The first 4 rows are patterns. Each new row is the sum of 2 different patterns, raised or lowered, with some noise. Before adding, each is slid sideways (what falls off one end comes back at the other) and multiplied by a number that may be negative. Names go in the order of the patterns.
Known rows, each followed by the names of its patterns:
[ 1.52  1.00  0.57 -0.45  0.95  2.13 -2.13 -2.44  0.84  0.22 -1.13  2.30
 -0.12  2.23  1.45 -3.04 -0.56  0.44 -1.59 -0.57 -1.33  0.27 -1.20  1.07
  0.96 -0.62 -1.09 -0.27  0.85  0.10  2.06 -1.81  1.16  0.43 -2.73  2.31
  1.53  0.40  0.19] => C
[-1.20  1.28 -1.15  2.03  1.00  1.05  0.70 -1.28 -1.12  1.52  0.14 -1.21
 -0.18  0.84 -0.43  0.19 -0.19 -0.20  0.46 -0.31 -0.63  0.80 -1.54  0.14
 -0.25  3.11  0.15 -2.03  3.37  0.05  1.22  0.60  1.37 -0.03 -1.51 -2.11
  0.47  0.61  2.10] => T
[-0.20  0.79  0.76 -0.75  0.03 -1.27 -0.37 -1.67 -3.22  1.47  1.43  1.00
  0.44 -0.46  0.51 -2.27 -1.53  0.04  0.60  0.55 -2.86 -2.43 -2.49  2.03
  0.31  0.60  1.51 -0.94  0.37  0.66 -1.25 -1.90  0.32  0.56  0.31  1.35
 -1.42 -0.33  0.38] => D
[-0.71 -1.56  0.36  2.12 -0.49  0.58  0.58  1.49 -0.57  1.04 -0.81  1.69
  2.78  0.56 -2.10  0.73  0.12 -1.06 -1.60  1.24  0.93  2.07  0.94 -1.13
  2.10  1.08  1.12  1.36  0.39 -2.40  1.11  0.99  1.07  0.54  0.85  1.94
 -0.41 -0.41 -0.64] => M

New rows, each followed by the names of its patterns:
[-0.79  0.30 -0.46 -3.30 -0.03 -0.94 -0.04 -0.92 -1.07 -1.54 -3.35 -1.63
 -1.89 -1.22  1.40 -3.33 -1.52 -2.35 -0.25 -1.70 -1.43 -1.39 -1.77 -2.65
 -1.88 -0.16 -0.59 -1.99 -1.09 -0.96 -2.87 -1.52 -2.84 -2.10  0.30 -1.46
 -1.25 -1.41 -0.99] => C T
[ 0.79  2.65  0.00 -1.73  3.46  5.25  0.61  1.45  3.51  0.56  1.14 -0.82
 -0.77  4.15  2.91  0.31  2.63  1.67  2.26  1.29  4.21  0.21  0.42  1.75
  2.52  1.57 -0.02  2.01  0.08  3.82  1.15  2.38  4.02 -1.51  0.56  0.98
  1.42 -0.43  1.26] => C M
[1.16 1.72 2.57 1.79 0.99 2.74 2.22 0.71 1.54 2.59 3.13 3.73 3.59 1.26
 1.15 1.88 0.24 3.24 3.20 1.58 1.07 3.24 1.58 0.63 0.57 1.52 3.14 3.15
 2.05 1.15 2.44 1.83 3.02 2.48 2.92 0.36 3.59 4.26 1.38] => D M
[-2.14 -1.46  0.01  0.37 -0.35 -2.04 -0.96 -1.57 -0.08 -0.83 -2.00 -3.40
 -0.45 -1.31 -0.95 -1.62 -1.31 -0.16 -2.25 -2.38 -1.70 -3.02 -2.48 -1.51
  1.66 -1.84 -2.21  0.73 -0.53 -1.39 -0.65 -1.48 -0.44 -0.70 -2.44 -2.87
 -0.72 -0.59 -3.16] => T M
[ 2.17  1.69  1.98  1.97  0.40 -0.17  3.47  3.48 -4.09  1.59  0.16 -0.44
 -1.75  2.37  3.35  5.01  1.61 -0.48  0.86  3.34  0.85  3.37 -0.46 -1.87
  1.02  1.35  3.26  2.63  0.47  2.68  1.89  0.95 -0.33  0.86 -0.47  1.57
  3.22  0.14  2.03] => T M
[ 2.19  0.67  1.81 -0.82  1.41 -0.81 -0.71  4.08  2.32  1.68  3.17  2.80
  2.41  0.21  2.71  0.39  0.47  1.22  2.80  1.14  1.22  0.50 -1.65  2.84
  1.83  0.65  3.58  0.47  1.30  0.53  0.89 -0.59  0.23  1.75  0.72  0.18
 -0.67  2.40  3.33] => C M
[-1.60 -2.43  0.19  2.49 -0.22  0.54 -1.75 -0.62  0.02 -1.29  1.22  1.14
 -0.08  0.62 -0.03 -0.36 -2.60 -2.07  1.08  1.03 -0.09  1.05 -0.81  1.26
 -2.92 -3.12 -0.18  2.23  0.25 -2.29 -1.26 -0.76  1.06 -0.21 -0.68  0.95
  0.22 -0.92  0.08] => D M
[ 4.65  2.74  4.41 -0.69  1.04  0.91  0.47  3.55  2.31  0.55  2.83  4.00
  1.72  0.97  2.17  0.88  3.00  2.27  1.36  2.25  1.83  0.91  3.37  1.90
  2.92  0.23  2.99  5.47 -1.35  0.87  0.48  1.33  1.47  1.59  4.47  4.22
  1.61  1.26  0.24] => T D
[-0.48 -1.58 -0.78 -1.68 -1.57 -1.97 -1.61 -2.71 -0.77 -1.53 -3.46 -1.96
 -2.56 -1.87 -0.90 -0.01 -2.31 -3.12 -2.50 -3.20 -4.86 -1.72  0.21  0.01
 -0.45 -1.29  0.33 -3.77 -4.40 -0.79 -1.20 -1.40 -5.10 -2.98 -4.26  1.21
 -2.54 -3.02 -0.51] => D M
[ 0.94  1.60  1.62  2.42  0.27  2.95  0.39  0.87 -1.15  1.51  3.02 -2.34
  1.13 -1.11  1.74 -0.59  0.80  4.11  1.76 -0.37  0.51 -0.86  1.26 -0.44
  1.65 -0.46 -0.26 -0.90  1.71  3.79  1.39 -0.31  1.76  0.92  1.40 -0.81
  0.53  2.52  1.58] => C T
[-0.39  2.82  1.67  0.69  0.96  0.97  0.24 -0.21 -0.26 -3.63  0.96  2.20
  2.24  1.01 -0.88  0.70 -3.57  0.54 -0.72  0.53  3.31 -4.47 -3.28 -2.24
  2.04 -0.73 -0.20  1.33 -0.08 -0.22 -0.76  1.08  0.76 -0.17  0.68  1.77
 -0.37 -0.73 -1.79] => C D
[-1.01 -2.42 -2.34 -3.84 -3.71 -3.22 -3.12 -1.71  0.06 -3.24 -0.50 -0.24
 -5.12 -1.95 -0.40 -2.33 -2.53 -2.25 -0.72 -2.57 -1.69 -2.90 -2.97 -4.64
 -2.40 -2.08 -2.09 -2.14  1.56 -3.53 -0.96 -2.88 -5.88 -1.61 -3.86 -4.59
 -3.79 -4.81 -2.29] => C M
[ 1.08  0.46 -0.36  0.23 -2.33 -0.89 -0.97 -0.17 -0.60 -4.04 -4.09 -3.01
  2.79 -0.70  0.30  1.28 -0.51 -0.69  0.67 -2.46 -1.52  1.64  0.31 -1.96
  1.26 -2.04 -1.77 -1.43  0.00  0.65  1.52 -0.82 -1.43 -0.35 -0.22 -1.66
 -2.89  0.98 -0.99] => D M
[-1.13  0.38  0.70  2.86  3.25 -1.05 -2.35 -0.75  3.17  0.94  0.87  3.35
  0.85  2.65  2.31 -0.60  0.78  2.13  2.48  2.35  2.71 -1.49  1.47  2.25
  1.59  2.48  2.50  1.65  1.10 -0.27  0.46 -0.67 -2.53  2.73  3.66  1.69
  2.09  1.21  2.61] => D M
[-0.95  0.10  1.06 -2.38 -0.73 -1.59  0.16 -1.19  1.16  1.31  3.08  2.59
 -1.85 -2.80  0.03 -1.46  1.17 -2.04  1.17  0.58 -0.57  0.41  0.24  1.39
  2.01  3.07 -1.94 -0.99 -0.23 -1.38  0.70 -0.12 -1.02  1.29  2.14 -0.87
  0.65 -0.47 -1.05] => T D
[ 0.64  1.40  2.00  1.30  2.22  2.23  1.01  1.69  1.46  1.73  2.63  1.40
  2.34  1.62  0.99 -0.92  0.59  1.43 -0.15  2.39  1.21  1.40  0.27  1.87
  1.54  2.41  1.36  1.57  0.23  0.89 -0.78  1.24  1.06  1.11  1.18  1.87
  2.05  2.88  0.70] => T D
[-1.85  0.48 -1.46 -2.61 -0.83 -2.38 -0.50 -0.67 -1.11 -2.36 -2.29 -0.42
 -1.17 -0.90 -3.01 -0.81 -1.84  0.40 -4.23 -1.73  0.68 -4.31 -4.22 -1.31
 -1.46 -1.93 -2.15 -2.92  0.10 -1.94 -2.94  1.10  0.58 -4.13 -1.34 -0.24
 -3.20 -1.31 -3.35] => C M
[-1.54 -0.37 -2.55 -1.32  0.15  0.77 -2.56 -1.37 -1.72 -0.05 -1.78  0.54
 -1.99 -2.12 -1.22 -2.08  1.51  1.93 -2.13 -2.39  0.65 -0.75 -2.55 -1.73
 -0.29 -0.12  0.59 -0.71 -1.43  0.98 -0.95  1.30 -0.21 -0.44 -5.44 -0.44
  1.81 -3.64 -0.59] => T M
[ 3.03  1.84 -0.18 -0.44  3.10  3.78  3.07  0.82 -0.69  1.45  0.03 -0.28
  2.46  1.59  2.29  2.67  1.68  1.32  1.10 -0.41  2.83  2.88 -1.01 -0.69
  0.94  0.58  0.55  2.63  2.04  2.98  3.42  1.26 -0.70  0.01 -1.01  0.29
  0.40  0.89  1.83] => C D
[-2.84  1.35 -0.03  0.50 -0.77 -0.36 -1.63 -0.96 -1.78  0.43 -1.93  0.43
 -2.70 -1.13 -1.89  0.11 -0.92  0.31  0.41 -2.69 -2.67 -0.19 -2.00 -1.62
 -1.17 -0.85 -1.70 -1.72 -2.08 -1.02 -1.01 -0.81 -1.47  0.32 -0.83 -2.11
 -2.50  0.75 -1.45] => T D
[-1.40 -2.39 -4.76 -1.48 -2.65 -2.52  0.92 -2.73 -2.40 -0.78 -1.69 -0.31
 -1.40 -1.83 -2.49 -3.59 -1.75 -2.71 -4.39 -1.21 -0.60 -2.22 -0.55 -2.93
 -1.55 -2.15 -4.40 -2.58 -1.52 -1.45 -5.10 -4.42 -4.41  0.07 -2.15 -2.55
  0.44 -1.30 -1.89] => C D
[ 2.77  0.21  0.52  2.83  3.23  4.59 -1.63  0.73  0.29 -0.57  2.25  3.03
  0.30  2.19  2.62  1.06  0.42  0.09  0.89  3.06  2.45  1.86  2.87  0.84
 -0.34  2.67  1.27  2.33  1.04  3.52  3.93  0.88 -0.85 -1.21  0.81  3.50
  0.78  3.62  3.71] => D M
[ 0.49 -0.37  0.66 -2.16  1.12  0.34 -0.23  1.34 -1.57 -0.44  1.08 -2.11
  0.78 -0.87 -0.51 -1.77  0.20  0.68 -0.50  0.96 -0.66 -1.91  0.04 -0.33
 -0.66 -0.47  1.92 -2.13  0.61 -0.13 -2.61  1.63  0.53 -0.51  0.28 -0.51
  0.49 -0.19  1.68] => C T
[ 3.82  1.07  4.12  0.88  1.26  0.23  2.97  3.70 -1.20  2.00 -0.79  3.32
 -0.01  1.58  5.72  1.28  0.26  1.15  0.47  1.38  0.09  2.39  1.13  0.24
 -0.79  3.60  5.26  2.07  0.66  3.12  0.71  2.40 -0.67  0.86  4.71  2.87
  1.66  3.15  2.81] => C T
